All rows are made from the same 12 directions, up to rounding. Whole rows:
(in the rows, 128 means zero)
[[150 141 104 135 143 106 148 194 124  91 159 141 107 138 162  92 119]
 [108  96 172  84  79 104 161 115  96 130 170 115 137 166 131  92  89]
 [147 146 141  82 143 132 133 114  64  91 132 139 134  93 110  73 142]
 [ 87 123 150 116 171 128 139 132 185 160 136  79 134  91 162 153  59]
 [138 124  95 106 128 106 150 161 140 116 167 117 135 107 178 136  65]
 [121  89 171 121 136 100 130 151 121  96 131 124 120 114 137  99 141]
 [140 153 127  97 104 125 124 164 126 139 137 162 179 132 102  93 153]
 [137  88 135 142  94  90 133  82 121 108 133 140 157 159 130 150  96]
 [ 84 108  81 111 124 140 156 145 160 108  87 109 118  72 150 189 129]
 [ 87 107 110 173 149 124 152 109 198 125 152 110 169 141 138 165 111]
 [ 62 138 136 140 122 132 174  64 161 121 158 118 184 146 109 120 108]
 [172  80 105 130 137 142  81 114 142 179 149 121 190 124 118 182 126]
 [154  88 183 111 129 100 110  89 105 117 156 123 162 130 114 106 121]
 [ 72 129  84 158 135 172 150 140 128 157  92 145 143 144 115 138 136]]

The start of a row, then its end:
[143  98 132 132  96 108 135  75 111 113 117 121 116 168 123] -> [165 110]
[ 60 131 117 122 107 126 181 144  96 129 163 139 138 121 168] -> [71 53]
[124 123 111 140 165 128 157 131 101 119 162 113 111 142 165] -> [106  62]
[115 149  92 118 114 161 103 172 129 142 127 140 120  41 142] -> [120 172]
[101 175 136 108  82 149 114 165 152 192 111 141 126 124 117] -> [119 139]
[109 101  80 108 112 149 160 213 117 138 102 148 138 163 118] -> [132 160]
[161 136 127 117 157  90 154 119 161  84 190 119 181 152 129] -> [117 104]
[153  51 153 146  54  82 111 133 106 103 173 135 107 152 152] -> [122 148]
[138 170 154 119 101 126 108 112 151 108 139 130 117 101 102] -> [111 201]
[152 114 133 200 178 126  89 100  84 124 102 142  82 119 158] -> [122  93]
[106 159  98 127 160 147 137 135 158 149 105 112 119  94 151] -> [160  84]
[131 155 168 159  89 102  82 130 171 144 151 142 120 100 143] -> [112 143]
[169 151 119 171 141 112 117 108 138  85 212 131 128 129 141] -> [ 92 154]
[123 116 126 156 133 100 148 126 203  93 141 112 140 160 127] -> [167 150]
[106 141 156 145 141 125 138  53 135 115  79 124 128 152  97] -> [151 120]
[ 96 135  82 162 150 163 125 123 144 177 119 134 157 112 142] -> [154  87]
[161 148 129  98 168 115 151 144 125  56 108 121 108 130 107] -> [120 175]
[145 149  88 100  96 147 118 121  89 139 142 159 169  95 117] -> [113 134]
[119 140  65  86 118 168 134 150 136 150 118 116 137  77 132] -> [169 138]
[140 107  98 144 114 142 133 138 140 141 207 131 180 170 113] -> [114 165]
[144 108  98 103  73 115 127 131 118 158 150 114 110 125 175] -> [170  56]
[109 122 148 185 189 127 150  82 110 102 133 141 157 180 106] -> [ 88 116]
[167 121 108 128 114 114 127 170 155 143 189 122 141 173 141] -> [132 125]
[ 79 164 164  43 130 128 157 159 147 144  77 108 126  79 127] -> [123  90]
[113  88 175  99  92  78 132 108 141 119  86 121 130 119 142] -> [165  76]
[149 123  92 195 117 140 122 143 124 144 166 132  85 196 145] -> [130 141]
[ 59 127  94 185 160 152 169  94 166 106 137 127 168 132 119] -> [134 140]
[ 90 141 127 167 130 131 122  94  65 105 109 183 148  73 137] -> [ 66 108]
[125 131 157  86 153 172 136 136  94 162 145  73  64 142 120] -> [104 141]
[148 144  78  98 155 162 144 116  45 120 128 148 150 116 118] -> [ 98 107]
[170 129 172  92 103 130  91  65 152 150 167  78 119 123 103] -> [160 160]
[130 151  79 103  84 105 143 107 125 111 110 158 166  96 146] -> [160  70]
[167  76 146 115  85 100 117 105 118 117 141 102  91 156 138] -> [169 129]
[ 94 140 172  99 129 109 171 103 150  99  71 107 104 163 102] -> [146 124]
[ 88 128 126 143 172 142 144 168 186 140 103 123 157 135 114] -> [139 148]
[110 122 132 144 101 140 117 107 170 128 156 127 164 120  97] -> [134 203]
[127  67 161 140  71  80 108 147 194 131 120 105  99 134 157] -> [195 132]
[141 137 128  74 176 103 131 122 149 132 152 111 199  59 160] -> [136  25]
[162 143  74 112 110 147 140 105  90 102 115 128  98 141 117] -> [157 151]
[151 186 166  94 105  92 126 150 159 141 121 127 107 151 133] -> [120  92]
[156 133  76 100 122 123 148 185  86 126  80 156 111 155 142] -> [143  90]
[119 128 181  77 102  83 138 144 181 123 106 129 175 138 104] -> [138 125]
[ 89 157 110 145 158 181 142  96 106 173 145  96  88 122 148] -> [118  80]
[136 159  84 107 137 155 147  82  92  99 115 113  95 100 127] -> [147 125]
[ 91 121 144 125  87 107 155 154 184 107 156 125 146 143 121] -> [120 169]
[167 142  40 168 123 135 117  85 147 111 126 134 130 118 143] -> [207 121]
[111 141 132  66  87 119 130 105 146 158 139 106 150  68 153] -> [156  59]
[ 95 130  65 129  85 154 163 102 139 138 139  93  80 129 160] -> [189  98]
[136 118  56 150 121 141 149 139  76  79 111 146  79 121 152] -> [138 143]
[169 159 122 122 133 111 108 183 146 147 102 153 132 147 129] -> [133 117]
[129 129 130  88  91 133 118 144  71 146 155 150 145  88 139] -> [ 77 110]
[122 121 101 142 116 148 128 116 163 148 184 113 162 134 123] -> [143 151]
[157 138 132  84 185 128 165 134 123  84 121  91 103 157 110] -> [132 139]
[126  79 130 155 113 127 100 129 151 168 102 107  96 132 154] -> [193 107]
[ 86 126 195  89 107  81 141 126 157 113 123 134 175  91 130] -> [99 94]
[121  76  81 111  83 138 140 120 115 110 129 134 160 115 117] -> [167 165]
[132 156 128  87 164 144 122 127 112 126 116 125 146  64 122] -> [111 121]
[114 153  93 154 113 133 111 171 164 142 112 156 135  91 145] -> [139 141]
[124 131  66 118 130 116 152 186 164 108  91 132 119 103 164] -> [182 102]
[132 143 120 130  79 117  92  78 124 111 137 134 113  31 157] -> [144 125]
[156 127  95 172 114  88 107 150 185 134 142 123  97 118 198] -> [189  61]
[131 224 151 113 112 133 126  85 175 154 153 114 128 141 105] -> [119 123]
[113 108 153  97  99 150 141 125  93 111 153  97  73 125 116] -> [ 99 193]
[144 171 121  79 108 161 112  76 126 156 171  84 109  75 128] -> [142 127]
[137 148 183  83 156 118 122 139  94 101  88 122  87  90 121] -> [ 88 138]
[143  93 148 126 100 147  87 132 127 174 165 103 107 121 129] -> [135 165]
[ 92  96 169  68 131 153 139  87  87 154  97 102 144 109  98] -> [127 114]
[193 118  83  79  90 118 120 117  89 113 123 153 168 133 107] -> [159 134]
[124 132 146 137  89 129  93 170 170 173  92 123  79 126 137] -> [163 155]
[130 150 125 129 168 142 105 133 117 140 113 144 152  77 129] -> [109 116]
